The same things were measured in two ways. Each way mixes the same 9 hidden numbers, adds some noise and spreads widely along 6 directions of its own, which tell nothing about the thing.
In the rows, 128 means zero.
Some things both ways: the first way, then the second way.
[123 100 122 147  82 149 141  86 134 160 129 115 116 126 101 124  75 134
 113  85 198 105 150 113 139]
[ 61 108 107 124 180 145 184  97 115 135 107 119 119 135 135 178  88 107
 137  91 109  39]

[137 128  93 121 105 170 137 108 143 139 132 123 110 128 118 162  99 132
 132 104 154 158 164 146 145]
[127 158  84 101  95 114  99 125 150  60 121 117 112 139 125 126  52 105
 146 103 132  76]

[104  83 118  54 189  32 136 129  99 123 144 151  74 122 107 109  88 163
 198 106 117 118 129  82 164]
[197  93 114 167  38  85 108 171 149  92 182 111  75 151 102 107 108 134
 141  84 133  94]

[152 146 114 159 106 140 105 158 144 177 146 125 148 123 176 131 160 104
 118 162  67 152 150  94 141]
[ 73 155 107 100 148 122 111 121 133 107 118 101 114  87 147 139 118 119
 103 107 122  83]

[ 95 101 116 113  84 142 155 103 133 181 140  92 119 151 144 125  92 137
 106  69 107 119 165  71 166]
[135 181  99  91 105 127  55 204 149 106  93 170 174  87 104 112  82 162
  85 109 116 108]

[147 132 132 104 122 156 136 112 123 151 148 151 107 125 108 145 117 132
 156 126 150 180 144 176 130]
[158 143  96 109 116  97  69 151 137 122 150 147 144 158 125 122 112 163
 140 137 152 173]

[120  74 119 110 143 221  90  99 109 113 106 112 195 100 174 191 136  85
  99 163 123  51 122  83 200]
[185  92 133 231 109 147 156 142  58 194 158 109 128 121 112  90 191 111
 180 161 135 217]

[148 170 117 139 119 135 120 158 158 107 101 148 141 147 133 111 165 131
 121 106 120 143 170 136 111]
[125 131  81 149 142 157 156 135 127 118  92 142 144 163 165 180 132 113
 143 139 125 137]

[124 102  83 124 116 152 127 100 121 186 135 173 142  96 131 131 117 169
 167 164 149 144 146 145 177]
[ 71  65  99 137 145 148 157  88 139 103 175 120 107  79 135 135 139  93
 186  98 131  59]

[101 131 115 103 179 188 122 119  90 148 151 116 157  97 162 168 120 118
 114 139 120 125  70 160 176]
[140 113 110 126  77 135  91  89  99 139 102  91 132 102 100  64 145  79
 156 101 128 131]

[147 134  99 119  87 162 111 132 143 185 180 158 117 115  88 123  86 137
 146 144 147 126 130 119 135]
[125 110 103 151 106 116 168 134 110 148 134 123  95 132 130 151 121 124
 140 101 117 102]

[110  88 131  65 106 166 114 171 148 167 155  80 152 164 144 120 106 129
 109 109  99  44 126  39 169]
[ 91 160  70 110 142 117 167 178 144 179  96 196 149 126 136 185 109 165
 119 115  85  88]

[117 197 107 171 107 129  97 190 152 107 106 136 154 119 120 145 127 111
 116 191  61 154 119 148 101]
[115 165 135 133 110 165 123 153 108 143 111 141 127  52 152 156  95  98
 135 166 129 159]

[131 117 102 122 132 104 131 142 142 122 140 105 117 141 142 124 145 141
 123 138 111 110 123  93 129]
[127  99 109 169 113 117 103 150 114 189 124 154 159 133 142 151 160 133
 119 140 121 178]

[157 111 140  97 136 158 112 157 105 225 145 159 135 106 156 132 167  80
 136 203  76 132 152  84 139]
[154 185 112 165 143 107  89 198 120 142 134 139 165 100 122  93 141 170
 117 148 144 166]

[128  95 128 112 120 155 133  70 115 112 114 130 134 117 154 159 129 113
 120  86 145 110 152 100 176]
[149 151 122 125 123 133 121 141 145 119 111 115 115 144 138 132  92 110
 140 111 134  84]

[101 126 140 139 111 105 141 131 138  82 133  73 122 145  94 129 105 131
  81 143 143  62  54 109  85]
[116 111 144 147 122 123 138  96 105 179 118 119 127 124 108 130 132 107
 159 118 123 112]

[161 144 138 150 129 162 103 119 139  92 152 134 130 118  92 138 103 115
 123 107 202 115  99 160 110]
[125 179 102 134 142 122 104 157 154 112 120 115 125 156 167 153 132 125
 109 156 116 138]

[153  84  82 138 121 152 123  87 115 184 156 126  98 108 131 156 130  75
 106 158 103 139 176  53 146]
[170 139 158 167  99 117 126 116  90 157  71  92 122 179 118 142  74  97
 125 108 139 118]

[135 133 185 132 144 109 122 142 132  47  91  93 135 139 131 148 129 103
 116 101 159  98 103 139 103]
[101 161 126 156 154 118 131 153 129 153 106 136 143 121 142 158  70 118
 118 122 121  81]

[144 151 134 125 156 160 108 128 118 122 151 146 134 123 123 134 132 113
 137 113 125 172 134 163 135]
[105 130  86 146 115 161 101 150 139 129 108 152 174  91 116 108 141  99
 143 134  91 110]

[135 104 126  85 157  81 127 156 125 141 133 131  86 143 105 119 131 117
 159 154  81 156 174  88 117]
[144 197 126 163 104  88  82 218 142 123 124 173 160 110 125 158  82 178
  94 151 134 150]

[165 114  98 143 110 160 108  81 133 126 143 174 131 125 116 138 156 122
 140 149 126 173 177 128 144]
[124 151 128 166 119 126 119 147 148  67 157 104 111  98 133 129 152 123
 146 143 134 114]

[102 136 168 123 140 188 101 148 106 156 141 115 182 115 143 133 106 104
 104 136 120  90  77 140 152]
[101 197 117 129 150 134 106 178 107 134 117 124 149  41 124 108 167 160
  94 148 118 159]

[137  87  91 106 120 107 152  75 133  95 108 132  79 142 104 143 137 107
 112  94 131 115 192  54 123]
[143 142 106 183 133 132 162 130 123 119 139 104 117 167 133 134 167 119
 164 152 115 137]

[137 155 169 148  97 113 132 134 154  90 119 106 107 171  96 110 120 110
 110  74 121 168 169 136  84]
[122 157 113 118 141 141 114 165 132 131  91 176 171 143 117 172  72 148
 120 133 112 111]

[161 157  93 156  92  98 133 111 159 103 156 142  77 142  87 118 137 116
 113 112 118 162 158 101  84]
[119 150 104 149 128 136 117 143 137 128 126 118 133 132 147 139 178 120
 126 160 101 151]

[152 125  98  86 174 165 103 112 111 115 126 186 144 121 160 145 192 110
 152 129  77 172 185 120 176]
[116 112 104 154 123 155 196  97 126 150  87 128 114 158 162 185 142  83
 173 125 115  99]

Other things, the second way, with their names:
q588: [137 138 139 126 119 105  60 141 139 120 152 117 132 118 125 113 106 134
 123 127 149 135]
q408: [116  95 151 177 111 121 189 107  76 176 136 107  83 119 135 182 137 118
 141 120 131 138]
q797: [140 123 122 137 115  85 123 168  81 213 102 179 148 177 128 210  80 190
  82 124 132 187]
q818: [ 70 126 115 119 175 135 134  92 108 161  88 124 151 138 145 169 124 118
 123 116 122 107]
q98: [162 162 119 107  99 150 114 160 134 127  94 150 131 112 118 121  20 101
 154 107 139  82]
q35: [121 165 166 178 134  94 145 164 116 127 137 119 114 101 124 170 154 179
 108 137 142 135]
q97: [122 166  92 143 116 134 114 192 170  85 132 169 147  80 145 148 135 148
 141 141 130 114]
q151: [139 191 112 102 149 127  43 198 165  92 142 152 168  93 144 121 144 178
 104 163 149 173]
q211: [ 93 102 134 125 151 155 137  65  72 166 102 102 141  93 127 132 179 109
 155 127 146 165]
q956: [110 137 106 139 150 113 157 105  98 133 119 108 125 146 122 143 152 141
 146 119 130 127]
q134: [127 145  85 110 149 139 106 157 143 121 127 138 136 165 160 163 117 134
 110 146 114 145]
q835: [112 160 123 129 133 133 111 188 159 159 104 159 144  91 153 160 118 137
  95 126 112  95]
q239: [130 174 152 196 102  86 134 191 125 132 118 132 130  79 109 142 138 168
 103 118 128 105]
q941: [138 191 107 119 151 133  66 216 166 159 104 188 183 129 173 171 117 166
  87 174 125 173]
q967: [163 122 108 165  77  83 139 113  99  96 182  64  67 128 115  92 194 138
 158 120 149 170]
q524: [ 85 117 129 158 158 117 174  86 103 151 110  98 113 148 140 170 108 104
 145 105 129  80]
q916: [120 142 102 138 144 142 116 130 132 147 123 117 133 135 145 117 109  91
 145 133 116 109]
q968: [138 104 134  94 142 134 127  95 134 130 119 108 106 179 141 161 128 126
 141 106 144 108]
q16: [158 146  96 123 134 171 131 173 158 128 124 168 144 157 159 170 144 134
 152 173 114 162]
q746: [126 135  86 107 150 170  91 104 137  85 120 115 159 131 128  93 153  98
 171 141 133 136]
q203: [213  97 137 165  57 126  43 189 140 142 121 139 143 140 128 105  58 100
 110 101 153 129]
q868: [129 123 107 165 115 100 136 144 107 123 162 132 123 118 102 128 137 158
 149 122 133 136]
q209: [160 150 116 117 126 130  84 166 132 181 111 148 144 158 154 144  88 125
 112 147 127 163]
q214: [110 144 108 173 140  89 150 147 140 134 154 123 117 129 118 126 124 140
 149 111 114  70]
q785: [ 87  64 113 107 112 166 167  47  90  92  95 107 101 140 128 189  73  73
 158  84 133  77]
q466: [125 179  80 122 119 118  52 161 140  84 123 121 157 108 136  97 116 127
 110 139 134 150]
q4: [130 137 123 129  92 115  95 107 122 135  90  70  99 143 156 126 111  74
  98 100 126 107]
q206: [ 75 157 136 141 161 147 164  84 116  97 107  99 125 104 142 169 194 123
 155 158 129 137]
q446: [135 116 105 141 158 131 143 126 127  99 152  88 110 136 118  98 156 133
 154  94 137  85]
q521: [174 105 122 121  97 113  87 129 126 170 119 151 138 209 142 169  98 132
 136 140 143 183]
q674: [ 74 177 112 122 162 100 136 119 131  95 138 101 113 108 135 146 137 146
 128 127 126  98]
q185: [ 82 162 123 163 167 151 173 144 105 185  84 138 146  89 159 174 159 120
 120 149 107 132]
q585: [ 61 102 139 166 156 115 155 114  76 102 174  89  99  58 126 164 187 162
 106 120 139 145]
q661: [115 128 120 172 151 133 147 134 110 161 129 119 136 120 135 133 146 117
 145 133 122 126]
q177: [126  63 111 147 110 117  97  77 143  70 188  67  92 134 119  83 133  76
 180  86 147  71]
q292: [113 173  63 120 142 132 154 151 132 105 109 111 113 125 156 140 184 142
 118 129 110 133]
q646: [135 108  82 137 104 140 100 118 140  99 146 123 140 138 113  93 137  98
 175 125 115 116]
q9: [126 124 146 126 137 104 147 142 102 134 166 145 110 105 100 162 107 185
 147 120 155 132]
q684: [112 125 153 177 105  89 147 107  95 104 149  70  64 142 163 201 122 122
 102 132 150 151]
q25: [ 79 139 123  82 150 119 106  91 139 113 102  81 106 114 127 114  46  82
 115  60 123   4]
q207: [157 128 106 100 127 156  65 160 138 112 104 169 185 119 100 100  62 131
 147 101 149 105]
q998: [163 171 140 134 111 100  60 190 158 115 129 144 148 134 128 137 117 169
  99 140 143 147]
q896: [145 117 114  93 136 136  93  98 139 147 105 128 136 200 158 161 110 109
 146 135 142 151]
q369: [139 130 133 145 137 143 147  87  93  96 135  75  95 159 134 141 114  97
 163 140 147 142]
q282: [105 118 135 142 156 144 130 132 130  83 154 109 109 105 153 166 105 122
 131 124 151 100]
q531: [134 104 103 161 146 124 139 165  96 190 141 133 124 149 154 162 147 147
  98 130 119 170]
q652: [126 111 114 145  85 132 116 122 126 114 112 116 119 130 138 157 156 109
 120 127 116 139]
q77: [141 130 113 209 115 138 111 141 109 130 118  93 150 106 112  66 116  75
 153 113 123  98]
q980: [134 118  95 165  95 137 100 120 127  51 149  93 126 107 108  82 118  86
 166 114 133 103]
q210: [185 123 103 190  74 119  85 170 114 112 164 120 139 118 112  82 179 136
 151 152 141 202]
q208: [164 100 150 154 116 146 102 153 115 155 134 134 137 127 123 132 112 120
 133 127 140 143]
q336: [113 124 136 127 132  80 110 136 112 166 143 134 129 134 103 150 141 181
 108 111 128 133]
q547: [124 166 107 152 149 121 120 172 109 137 134 134 140 116 145 144 125 152
 113 152 132 165]

Some of these things the first way, each followed by its name:
[110 107 149 109 161 100 135 126 107  94  95 113 124 120 136 139 126 113
 122 116 140  87 110 105 131]  q661
[136 150 167 133 126  44 129 156 134 111 148 158  93 150  59  71 143 135
 141 163 103 147 115 125  50]  q35
[152 141 117 135 121 185 128 108 138 125 125 125 136 124 153 167 135 115
 124 102 153 166 150 167 149]  q466
[157 122 147 100 136 142 107 151 130 137 136 143 134 149 145 137 168 103
 150 157  66 173 177 115 137]  q868
[104 138 138 150 150 113 136 112 111  80  87 130 115 109  80 139  80 118
 123 111 186 133 117 174 105]  q369
[125 146 152 137 168 123 120 135 118  86 119 117 141 122 136 130 132 128
 129 115 154 126  91 169 123]  q896
[164 195 131 133  88 199  92 169 157 166 172 171 164 130 121 108 145 120
 117 123 131 132 114 156 116]  q292
[155 162 121 159 137 165  94 165 142 137 135 142 157 116 124 131 138 120
 132 175 138 156 123 174 115]  q980
[127 147 141 111 162 107 120 146 111 113 109 150 129 127 139 126 162  98
 123 132  80 137 138 113 119]  q185
[ 99 134 149 138  79 156 162 103 127 162 109 120 139 130 123 123  96 148
 111  86 176 126 131 166 133]  q207
[131 153 130  81 156 112 140 120 116  82 131 166 105 126 110 146 141 139
 160 115 117 166 114 170 124]  q967
[164 173 127 196  70 104 124 105 153 114 110 184 120 123 102 112 138 140
 152 127 150 207 180 180  96]  q282
[101 110 138 130 163 160 125 133 114 108  74  89 186 133 198 147 167 108
  87 120 105  91 130 112 166]  q746
[142 147 147 172  85 128 129  77 135  82 121 145 128 126 114 141 118 128
 129  86 159 160 138 162 123]  q208
[149 132 146 119  98 179 140  83 140  94 119 120 136 156 140 154 159 112
 102  78 139 156 164 147 129]  q956
[120 123 141 117 164  97 127 129 118 106 107 125 109 123 129 125  97 125
 150  64 149 137 152 125 146]  q134
[143  89 147  73 171 127 109 119  99 150 165 163 124 132 119 116 155 116
 158 157  89 139 140  97 149]  q239
[108  77 110 118 149 110 132  87 113 101  97 106 142 107 186 159 117 149
 142  92 148  86 129  91 203]  q203
[113 134 131 107 144 147 101 185 105 203 125 148 145  96 140 143 110  91
 141 195  70 126 131 106 147]  q98
[117 165 154 142 113  56 158 137 142  51  95 100  89 136 110 141  98 122
 115  72 147 112  99 130  80]  q209
[141  93  72 160 121 124 107 109 156  82 116  98 136 137 144 151 138 134
 125 144 114 124 170  79 159]  q684
[137 168 109 118 123  78 152 132 141  91 120 160  84 136  90 121 142 143
 145 125 121 173 136 153  85]  q210
[128 178 135 146 101  93 112 167 156  97 124 156 126 148  76  88 120 134
 121 122 120 122 129 125  78]  q16
[177 139 105 156 109 147 123 123 132 168 141 151 110  98 125 154 144  86
 113 174 145 137 137 112 103]  q77
[146 131 149 138 149 126 131 124 123 110 106 109 137 145 184 139 189  98
 111 109  80 169 169 118 134]  q818
[150 154 143 133 140  82 134 135 131  73  90 124 103 125 155 159 162  84
 121 106  99 148 144 112 107]  q916
